The rows come from 5 hidden closed curves, with some noise, and rows from the same curve form a group. Each curve winds through 6 dimensions. The rows are also pushed far along 4 directions, which tell nothing about the answers.
In the rows, 128 means zero.
Known rows, each followed by its group:
[145  99  94 120 143 108 140 116 114 179 113 126  87  91 165 133 135 146
 137  99 171]
U
[121 126  97 118 109 134 129 142  62 165 107 166  56 152 155 113 170  36
 103 155  81]
D
[146 119  42 118 161 114 149 124  81 162 114 127 111  67 182 143 169 135
 129 113 159]
A
[129  88 131 121  95  74 153 118 147 123 176 148 121 177 105 164 170  96
 168 108 116]
D
[104  86 120 141 139 146 101 124  96 137 145 122 133  99 172 117 142 108
 108 180 113]
U
[131 171 205 119 101 135 115 130 147 141  98  97 139 156  60 164 137 193
 162 104 150]
U
[ 89 148  57 137 171 157  96 141  82 159  80 127 156  39 178 127 161 176
 111 160 138]
H
[130  59 100 104  99  53 178 110 178 144 178 144 114 173 123 152 146 106
 183  69 133]
D
[114 142 128 128 134 151 118 157 117 149 109  96 154  83 145 108 142 154
 116 126 117]
D
[152 156 146 112 148 166 129 120 129 116 124 110 170  93 129 121 127 180
 106 136 137]
K
[165 165 195 123  74 116 145 147 137 127 131 115 103 186  66 143 151 109
 147  90 108]
A
[122 179 189 150  78 134  73 128 136 120  98 176 146 181  58 145 124 144
 126 149  89]
A
[ 78 122 206 167  96 120  85 156 153  88 164 108 153 166  93 125 120 103
 136 160  89]
K
[163 134 111  94 141 120 174 104 184 102 166  76 173 130 118 147 140 200
 155  79 165]
A
[113 132 130 120 147 151 132 144 110 156  99  84 119  92 140 129 137 152
 139 125 158]
U
[130 151 134 101 170 165 139 128 128 122 121 127 140  81 152 114 136 169
 104 146 148]
H
[140 106  73 120 186 158 162 135  73 157  93 124 123  18 192 105 127 126
 109 137 167]
D
[120 126 176 159 111 143 112 147 133 101 137 125 120 152 106 107  95  86
 120 151 111]
A
[140 150  92 102 151 106 158 119 146 132 130  92 124 114 133 159 158 188
 156  79 176]
D
[ 98 108 113 163 156 127  93 124 168  92 167 109 189  86 155 120 108 179
 122 151 142]
H
[114 151 135 116 101 111 117 130 158 137 128 124 112 177 105 140 146 146
 143 104 118]
D
[157 125 154 121  76  95 136 129 113 147 144 167  52 203 108 137 161  52
 127 114  90]
D
[104  61 117 123 127  92 146 107 165 101 188 138 126 178 138 125 101  83
 146 131 120]
K
[137 159 179 141 118 131 114 143 133  91 153 111 154 127 107 133 148 137
 115 138 111]
H
[136 159 112 103 134 101 138 106 197 117 140  98 182 135 100 162 135 238
 162  72 165]
H
[124 165 129 143 131 174  91 141  83 133  78 162 145 104 130  95 107 112
  79 174  89]
U
[162  83 113  98 129 108 176  96 173 110 186 114 139 152 144 119 111 123
 137  95 139]
U
[125 169 219 169 107 128 100 162 142  91 124 112 149 132  76 126 105 131
 127 131 121]
U
[111 121 137 122 140 106 143 147 159 131 151 101 113 111 142 130 151 149
 143 101 152]
H
[153 152 129 117 124 123 153 157 100 182  75 110 110  75 124 132 156 152
 142  76 154]
D
[137 138 170 121 108 120 142 139 122 105 151 147 108 166 107 129 152  81
 123 136  97]
H
[153 117 161 119 108 114 141 108 123 113 139 154  98 194 106 124  89  64
 117 130 106]
K
[138  96 100 114 154 145 181 145  99 137 130 147  91  81 164 109 145  76
 123 137 138]
K
[176 134 126 119  97  82 159 130 112 181 101 179  36 145 117 143 149  91
 143  71 145]
H
[ 96  95  71 145 131 148 114 144  75 134 132 108 136 110 174 109 150  69
 113 173  90]
A
[138 156 111 115 134 126 145 156 119 176  88  98  82 100 148 115 137 142
 128  79 153]
D
[164 153 117 143 108 142 122 134 102 179  60 157 122  82 107 134 127 159
 134 103 145]
K
[179 131 129  97 132 132 171 118 115 158 111 143  71 123 141 114 121 109
 116  94 148]
K
[146 159 140 121 132 103 136 131 171 126 146  78 107 137 129 138 133 181
 142  74 169]
D
[151 118 117 147 139 144 139 147 102 148 117 117 125  49 159 114 143 134
 122 123 149]
K
[138 162 124 134 150 187 126 159  49 148  72 126 123  54 149 107 147 109
  90 166 118]
K
[149  88  71 104  96 118 155 106  99 153 142 160  98 177 147 125 153  51
 125 129  84]
A
[140 115 142 146 106  67 122 107 192  98 184 101 169 161  90 175 134 183
 179  80 154]
A
[137 186 151 137 150 147 113 137 125 112 101 121 163  80 105 149 141 201
 125 129 155]
H
[122  94 195 165 112 108 102 124 161  92 181 122 142 143 111 134 108 122
 136 145 130]
U
[120 121  83 108 153 156 152 138  55 160  95 116 104  90 165 123 159  87
 117 153 124]
U
[ 99 126 178 152 131 164 107 162 100 116 119 102 120 115 129  98 112  84
 111 175 108]
U
[141 146 163 128 156 159 138 135 162  85 160  95 165  91 134 115 126 178
 115 136 149]
A
[119  38 113 138 144 110 145 119 155 101 203 122 153 102 179 102 112  93
 127 143 124]
D
[152 155 118 119 136 112 145 124 150 163  87 145  82 113 120 133 106 168
 140  72 179]
H
[153  49 101 116 139 100 160  96 158 127 194 114 117 123 181 112 113 114
 130 108 151]
U
[124 137  88 134 163 165 135 156  48 145  81 138 103  65 175  92 121  68
  87 163 116]
U
[146 139 158  99 111  97 168 128 140 154 110 185  57 162  94 153 150 113
 154  92 147]
H
[ 93 121 154 139 137 140 116 124 138  73 147 171 146 158 107 122 102  92
 121 182 102]
H
[146 149 142 113 127 118 162 143 111 155  84 131  70 137 105 132 116 101
 141  93 152]
K
[126 108 124 118 100 118 145 124 109 109 163 175 118 177 122 135 170  56
 126 157  73]
A
[151 114  89 113 130 151 162 128  57 131 117 162  85 138 153 108 138  25
 101 161  92]
A
[111  50  95 140 124 121 125 108 139  75 224 116 180 148 171 116 143  78
 118 178  81]
A
[149 176 145 104 120 178 127 127  85 153  72 161 114 130 114 111 130 121
  93 148 101]
K
[ 97 134 152 118 144 138 131 145 147 122 137  94 133 118 135 120 136 148
 130 130 134]
K
[132 137 146 127 123 109 143 152 154 142 134  83 125 112 129 121 135 152
 142  81 143]
D
[105 168 152 131 118 112 114 140 182 121 122  98 154 147  86 148 127 197
 159  92 143]
H
[122  93 114 134 126  82 153 136 128 136 143 132  94 136 132 143 137  87
 158 102 142]
U
[154  98  78 131 121 129 151 125  73 149 122 127  86 132 159 114 126  48
 118 130 114]
A
[137 137 171 138 128 146 105 107 168  92 144 120 188 134 101 125  91 179
 120 140 131]
K

New rows. What belongs after each?
[141 124  83  69 124 121 172 111 122 166 115 171  75 163 146 121 146  98
 121 104 115]
H
[155 163 146 113  64 123 138 147 100 201  58 190  62 160  79 137 161 102
 142  92 105]
K
[ 73  94 139 146 151 153 121 154 146  86 169  70 178 108 153  99 113 114
 125 169 113]
U
[112  95  60 131 177 129 128 105 144 110 154 120 166  74 179 128 123 172
 126 143 160]
A
[ 98  65 114 124 132 128 143 141 113  95 198 140 107 159 181  87 138  10
  99 181  68]
H
[119  73  78 121 145 134 139 120 118 131 166 154 110 105 196 103 148  84
 106 159 111]
A
[170 112 163 132 129 102 153 116 152 119 157 119 136 102 117 144 130 158
 147  93 170]
D
[115  49  94 134 126 131 133 110 133  72 224 107 177 151 171 108 140  60
 114 181  76]
A
[113 152 124 155 174 173  81 123 144  75 143  92 223  59 156 109 105 210
  91 176 133]
H
[138 130 153 127  93  94 131 124 138 141 139 143 123 159  90 166 169 137
 158 102 125]
D
[158  89  52  84 142  83 191 117 139 168 159 111  75 116 192 125 168 117
 138  62 155]
H
[164  97  62  98 120  84 195 124 136 186 121 135  94  97 145 157 176 146
 176  49 170]
K
[ 88 134 181 123 132 143 109 133 158  97 148 153 152 141 107 131 140 146
 123 168 111]
H
[103  74 161 159  98 114 133 147 139  84 189 148 151 148 113 131 149  59
 146 166  88]
K
[160 107 148 102  94 101 172 120 165 105 194 130 118 179 112 138 166 104
 146 101 111]
A
[136 157  95 103 130 103 153 145 108 184  84 135  81 104 130 155 178 151
 152  75 158]
H
[ 98  74  56 119 181 121 176 147 105 141 130 100 134  47 190 119 140 114
 145 121 162]
D
[174 173 154 150 116 124 104 122 134 132 102 144 131 109 101 137 113 178
 118 104 150]
H
[122 168 103 133 153 165 135 163  90 166  57 112 138  36 134 131 156 181
 136 121 161]
K
[102 119 105 151 134 136 112 158  81 162  87 124 103  91 150 113 129  92
 124 145 123]
K
[146 182 157 104 127 170 124 136  87 153  70 177  91 118 117 116 139 124
  92 148 115]
H
[108  78 126 125 127  91 136 124 178 115 195 123 131 135 155 131 151 133
 143 117 129]
H
[129  73  22 115 158  96 154 117 100 171 138 127 115  74 210 128 163 120
 129 109 146]
U
[ 91 183 206 135 133 173  80 156 116 104 108  89 155 136 106 110 114 140
  96 173  99]
K
[132 153 135 131 111 135 145 154 103 154  79 147 113 107  93 142 150 128
 149 114 136]
K
[159 134 170 145 114 136 121 134 127 118 139 133 109 128 123 112 117 107
 108 131 124]
A
[113 114 162 139 120 147  98 129 132  97 173 148 155 137 144 106 140 106
  93 184  78]
H
[ 79 155 159 152 121 146  83 147 120 116 110 139 133 143 103 134 134 130
 129 172 108]
D
[125 122 104 128 153 141 133 126  94 132 112 190  92 100 160 115 130  92
 102 161 129]
A
[133 184 232 152  78 153 100 166 125 100 125 107 138 166  61 124 142 110
 122 144  86]
A
[129  88 146 107  82  99 141  98 154 141 149 161 102 215  95 146 130  93
 158 117 107]
U
[175 202 153 119 127 135 115 109 159 122 101 108 182 113  76 163 130 252
 138  87 170]
A
[144 101 198 128  94 112 169 138 160  83 181 160 109 177  84 132 132  61
 148 129 108]
K
[184 131 166 117  87 106 169 128 117 132 132 157  92 166  86 145 148  82
 142  95 117]
K
[120 156 158 118 114 119 144 152 144 113 132  97 148 147  93 135 139 135
 146 106 116]
D
[137 154  67 119 162 130 134 120 110 165  70 152 116  66 144 144 134 186
 133 105 178]
H
[186 209 191 125  91 152 120 134 120 132  88 114 138 148  61 144 135 171
 123 100 124]
A
[169 151 150 148 106 105 101 109 153 137 124  97 176 119  92 155 116 208
 144  80 154]
K
[150 133 188 134  90  88 150 150 149 133 139 116 109 148  84 148 144 120
 159  78 136]
D
[128 113 107 131 121 108 126 121 168 114 165 110 145 150 140 118 116 135
 129 109 119]
H
[174 163 117  99 101 132 129 106 124 192  71 154 113 137 106 137 129 180
 128  82 138]
K
[178  86  93 113  95  64 156  92 155 150 170 175  91 168 138 148 151 109
 143  76 130]
H
[169 119  69  69 111  90 187  96 109 184 102 212  56 162 128 158 173 100
 146  83 136]
H
[105 116 163 160 126 148  85 138  99 134 116 134 120 109 137 115 122 109
 109 174 116]
U
[126 197 171 120 109 175 106 156  59 162  47 129 111 130  85 131 149 120
 116 152 103]
U
[113 176 146 122 142 152 116 140 147 128 104 137 148  99 111 138 151 200
 129 132 141]
A
[142 174 158 126 125 143 106 116 130 135  90 149 134 129  87 152 130 184
 131 128 145]
D
[126 157 135 139 115 144 129 146  85 122  93 137 114 149  96 132 126  79
 128 146 108]
A
[157 134 149 115 115  95 147 133 163 150 151  78 130 115 125 149 166 186
 154  62 158]
K
[ 86 124 183 129 128 131 109 132 179  89 161 145 154 151 105 129 126 149
 134 158 114]
H
[164 110 162 111 107  89 168 123 158 123 164 151  67 176 120 124 126  81
 135  92 130]
H
[100  88  91 112 146 162 121 109 106 139 132 127 148 116 168 113 133 119
 114 179 108]
U
[ 84 153 144 154 136 148  94 163  91 113 114 127 147 101 127 128 157 118
 117 176 103]
H
[169 143 206 144  83 121 144 149 142 125 128 153 111 142  69 138 136 110
 145 104 125]
K
[ 92  88 110 122 188 136 148 136 134 108 158 128 121  68 185 113 137 123
 121 158 156]
H
[ 78 119 136 152 151 147  97 151 148 116 137  85 201  64 145 119 132 186
 133 151 132]
D
[128 143 152 111 151 143 147 136 128 107 139  99 138 123 129 123 134 134
 120 131 134]
K
[125 104 145 111  81  87 158 122 181 110 185 132 129 207  89 154 163 110
 170  98 103]
A
[107 126 131 150 126 129 110 127 113 109 116 189 125 137 112 134 116  94
 122 169 110]
H
[ 91  72 110 164 128 116 100 136 104 114 158 162 129 118 167 107 125  53
 108 182  88]
U
[111 127  80 147 136 150 117 155  60 146  88 155  76 115 168  85 107  32
  88 164  93]
H
[116  86 132 144 115  92 144 138 158  97 183 126 105 171 136 113 106  59
 133 120 111]
H
[109 159 145 148 148 167 101 145  85  98 107 151 149  93 126 122 133 111
  99 191 107]
H
[170 141 112 138 111 114 130 119 100 156  94 187  77 132 125 125 112  95
 114 111 130]
H
[160  84 148 140  94  78 169 121 154 121 153 162  88 171  92 141 106  70
 165  88 142]
K
[110 109 136 135 124 168 106 141  89 151 115 125 111 114 159  89 125  83
  97 172  95]
U
[108 138 160 138  99 106 109 133 143 126 129 151 100 179  88 152 141 119
 150 128 122]
D
[112 110  60 121 151 117 152 132 116 109 147 119 134 128 158 128 138  92
 131 132 119]
H
[ 89 184 203 172 116 182  70 191  61 130  72 133 109 108 107 101 133  79
  92 195  86]
D
[148 112  68 101 102  90 158 115 131 168 120 163  66 181 143 118 124  75
 134  82 113]
H
[ 92 139 199 163 104 129  82 147 124 100 130 135 153 151  80 144 132 118
 137 169 104]
U
[155 183 153 109 129 173 140 143 112 145  87 133 105 113 116 112 135 143
 106 124 130]
A
[138 148 153 127 168 167 133 137 156  87 155  84 174  69 147 113 127 190
 109 138 156]
A
[149 162 114 109 121 104 136 120 117 186  71 131 105 116 102 170 159 188
 161  72 171]
U
[144 156 179 120 120 113 144 134 149 129 113 117  96 158  89 131 102 134
 141  90 151]
K
[166 185 158  99 117 139 159 140 105 155  77 134  93 133  91 139 143 135
 129  94 138]
K
[101 160 185 178 134 152  62 141 137  85 125 144 185  93 101 137 120 177
 115 184 125]
H
[139 126  82  86 146 112 175 125 152 138 144  93 116 128 158 120 141 145
 135  79 145]
H
[ 93 102  76 146 128 110 119 142 111 131 129 143 112 130 156 117 128  77
 129 141 107]
H
[182 110  53  74 160 129 193  95 113 163 121 135 108  93 175 127 142 143
 123  90 163]
K
[119  40 100 136 115 122 131 105 117 100 198 165 146 155 168 108 131  40
 109 181  69]
K
[166 136 100  90 139 142 177 128 124 151 124 119 101 106 154 118 155 136
 123  98 146]
A
[145 114  84 105 153 107 171 117 109 137 129 161  97 105 152 147 156 112
 138 115 154]
H
[117 134 163 150 115 116 107 122 146  94 135 177 143 158  84 147 116 122
 138 151 118]
H
